The first 4 rows are patterns. Each new row is the sum of 2 different patterns, raised or lowered, with some noise. Before adding, each is slid sideways (what falls off one end comes back at the other) and multiplied by a number that may be negative. Names go in the order of the patterns.
Some rows, each with the names of its patterns after it:
[  6.1  -6.6 -21.7  17.1  -9.5  12.5  10.4  -4.0   5.0  -8.3  -0.6  13.9
  -0.1 -20.9  12.1  -6.0   5.4  -7.2   2.8  24.2 -23.5  13.8  -5.2  -5.2
  23.4 -15.3 -24.3   6.0  24.8 -20.6 -19.9  11.3] -> q656
[-12.5  -4.0  13.8  10.5  -4.5 -17.1 -14.6  10.2  -3.7 -12.7   9.4  22.7
  -8.6  19.7  -0.1  10.8  -8.5   8.1   8.9  21.6 -22.3  23.0 -18.0 -21.7
   1.5   9.4 -10.0   2.4 -17.2 -16.5  13.8  18.0] -> q667
[  0.7  12.9   1.7 -10.6  18.2 -10.2 -18.8  11.0  15.7  24.1 -23.2  20.2
 -16.1 -18.5   5.3   1.2  25.3  19.0 -23.3  10.8   1.9  17.3   1.8 -15.4
  -2.3   6.7  -5.6 -24.9  10.6 -24.6  25.7  21.8] -> q59
[  2.6  -9.0 -17.1 -26.0   0.9  20.4  10.9  -8.7  24.4   4.9  -3.8   2.7
   4.9  24.1 -24.5  22.3 -18.5   9.6  -9.8   4.6 -18.7 -26.3  -7.4  12.5
  22.7   9.7  20.9  -9.8  -0.1 -15.4  14.5   4.1] -> q613

New rows. What belongs after each?
[ -0.3  27.6  -9.7 -11.5   3.4  22.3  23.4 -13.7  12.7 -18.9 -25.0   6.8
  13.7  27.7  12.5  -2.9  13.4   2.1  17.3   6.3   2.8 -11.7  19.2 -11.8
 -11.4   6.3 -14.4  12.9   5.4  -1.1  19.6  15.6] -> q59 q613
[ -6.0  -7.2 -29.7  -1.1   1.3  -2.5 -14.2  -1.4  23.3 -26.5  17.2 -26.2
 -23.5   6.1 -23.7 -21.0   3.4  -5.0 -10.9  -5.3  -7.7 -13.7 -25.8  -3.2
 -10.7  -0.6  11.9  -4.5  -9.6 -21.2 -23.3   8.6] -> q656 q59
[48.5 36.9 23.9 18.1 45.5 43.9  7.9 52.5 -1.1 46.1 32.3 29.6 -2.6 14.8
 32.1 34.3 47.1 40.8 60.2 10.1 33.3  7.5 36.1 34.7 27.4 24.3 12.8 -2.7
 29.6 58.6 32.2 23.6] -> q656 q613
[-10.2 -17.6 -25.6  -7.0  -4.4 -23.3 -29.4 -31.7  -3.1 -25.6 -15.0  -6.0
 -10.0 -19.8 -19.6 -24.2  -2.9 -24.1 -13.8 -19.8  -8.5 -19.1  -6.4 -25.9
 -22.1  -5.5 -17.2 -10.1 -25.5 -31.5 -22.5 -16.8] -> q667 q59
[27.1 32.2 27.7  9.9 20.9 51.5 24.0 38.5  0.8 12.8 29.2 11.1 14.1 25.5
 14.0 30.7 33.6 19.2 22.7 -0.3 53.1  7.4 43.1 35.3 24.0 27.5 13.6 -2.2
 55.0  6.1 11.9 10.4] -> q667 q59
[ 13.2  19.2 -12.0  25.0  31.8  16.9 -19.5  36.9  13.8 -10.0   6.5  19.6
  19.3  -1.1   6.7  -9.0   9.9  22.4  -0.4  13.2  17.7   5.1   6.5  15.0
  -7.2  19.3   3.9   7.5  12.9   4.8  21.1  10.1] -> q656 q667
[-15.0 -18.0 -14.0 -22.0  14.8   9.4   6.1   1.5 -11.8  -2.8  -6.6 -14.1
  10.5 -20.5 -33.2 -21.5 -23.6 -16.4   9.0 -12.4 -28.5  20.5   7.9 -22.2
 -10.0   5.4  18.9 -32.7  -3.7 -35.2   6.3 -20.2] -> q667 q613
[ -7.3   0.9  15.0  -7.9  12.4  -2.9  -0.6   5.0  -4.2   5.2   6.2  16.3
   1.7  41.2 -24.4  -0.4   3.4   0.5  -3.2  18.6  -5.5  28.7   5.1  11.0
 -21.7 -32.2  24.8  -6.8  11.3  22.4 -13.3  -8.2] -> q667 q59
[ -9.0 -35.3 -24.5   5.5 -18.3   6.8 -29.6 -17.3  12.5 -36.4 -56.4  -3.9
 -16.7 -32.0 -40.9  -0.3 -19.2 -30.3 -52.9  16.7 -45.0   9.8  11.2 -21.1
 -21.3 -13.5 -19.2   9.5  -1.3 -44.3 -24.4  -9.4] -> q656 q667
[-31.2   4.1  -2.2  13.5  -0.2 -17.8  -1.0   2.5  14.6  -6.6 -17.1 -11.7
  -0.6  -4.5 -27.9  -7.1 -21.9  13.2  15.4  -8.9   6.8   6.9 -26.3  16.5
 -17.0 -24.9  14.7  -0.1   3.8 -23.7  23.5 -29.4] -> q656 q59
[ 17.6  22.3   8.0   8.9  12.4   3.3  14.0   8.0  11.9 -10.4  20.5  -8.0
  -0.3   4.0  -2.8   4.9  -1.1   0.9  18.0  18.5   5.7  24.5  -4.6  -3.1
   1.1  20.0  17.6  -3.5   8.3 -11.8 -18.1   7.6] -> q59 q613
[18.1  5.3  2.7 15.6  8.3  9.1 -4.4 17.7 -2.7 13.6 28.1  5.3 17.3 11.9
 -3.6 23.4 12.9 -1.2  6.0 24.0 27.8 -5.1 17.2  5.1  8.9  5.9 13.8 16.9
 14.9  0.3 12.6 13.3] -> q656 q59
[  8.0  14.3 -17.8  18.8  13.1   1.7 -18.3  15.6  15.6   4.6 -14.5  14.5
   3.6 -20.9   6.8  -2.3 -11.4   4.1 -11.3  -3.1   7.1   0.9  -6.0   9.9
  -0.5   9.2  -5.6  -3.7  -9.2  -8.5  11.5 -13.8] -> q656 q667
[ 20.4   7.1 -23.3  21.5 -16.0 -19.5  -8.9  17.6  10.4  29.7 -27.0  17.5
  -0.2  28.4  18.9  -8.7  -8.9  -7.6 -10.4 -35.3  16.3 -21.2  34.2  11.6
  -1.6  11.2   8.1   1.9  34.2  -8.9 -28.9   3.6] -> q59 q613
[-17.4   2.5   9.3 -34.3   8.6 -30.1 -34.1  -0.5  -6.5  11.5 -26.9 -11.1
 -23.1  -5.7 -19.2  -5.7   0.3   7.5 -29.8 -26.2  10.3 -12.6  -6.0 -17.3
 -34.6   6.6   6.6 -33.8 -27.9  -9.9  23.5  -8.3] -> q656 q59
[ -6.8  -7.3  14.8   3.6  -8.0   7.5  22.1  -7.9 -25.7  -1.7  12.8  -9.6
  19.7   1.9   7.9  17.8 -20.8 -27.9  35.2   7.4  -5.8 -14.5   5.3  29.2
  -6.3   3.5  -0.5  16.2  -2.9  20.2 -12.4 -13.8] -> q656 q59
[-84.4 -28.6 -28.0 -26.2 -55.6 -15.8 -13.5 -66.1 -24.9 -41.5 -24.0 -40.0
 -35.3 -81.4 -27.0 -25.8 -55.9 -76.1 -53.7 -41.3 -36.4 -40.7 -16.2 -31.0
 -37.7 -30.5 -58.2 -23.0 -44.7 -39.2 -35.2 -56.7] -> q656 q613
[-37.6 -27.8 -42.9 -26.4 -47.6 -14.7 -25.2 -39.0 -58.5  -0.3 -39.3 -18.0
 -12.3 -26.8 -26.8 -28.0 -26.3 -19.4 -19.4 -38.7 -45.6 -14.1 -25.3 -46.9
 -37.5 -15.3 -19.5 -13.0 -39.1 -22.3 -19.0 -47.7] -> q656 q667
[ 21.6  12.9  16.5  -2.3  19.0   4.9  -5.0  23.1  22.9  22.5  -6.1  35.4
  -6.7  -0.1  11.9  15.3  29.3  13.9   4.3  12.8  14.6  26.6   1.3   6.1
  19.8  12.9  -4.9   1.3  27.8 -12.6  27.5  29.4] -> q656 q59
[-21.2  16.8 -27.8  13.6  29.2   3.4 -10.3  13.5  19.9   5.3  33.8 -28.3
 -27.9  11.0  -5.7  -9.2   2.3  -9.1  22.5  27.5 -14.2  -7.3  -7.5  12.7
 -29.8  20.8   2.8  -1.3  -6.2 -11.9 -18.2  14.5] -> q667 q59
[ -7.1 -24.5   3.9  -1.9  22.0   3.0  -5.2   9.1  -7.7 -13.4   3.7 -14.5
   7.1 -11.6  -8.9  15.9  16.7  -7.7  17.7  15.9   2.0   9.9  -8.8  -6.0
  14.6 -21.3  15.2  -4.3 -24.1   7.5  17.7 -12.1] -> q667 q59
[-22.4  -8.0  -8.0 -25.3 -20.5 -21.4 -10.8   5.2  -1.4  -5.6 -10.4  -2.4
  -1.0 -10.1  -9.1 -32.1   8.8 -21.7 -14.2  -8.0   7.7 -25.6  -9.1 -13.6
   3.8  -4.1   1.2   7.2   0.1 -24.9  -2.1 -14.5] -> q667 q613
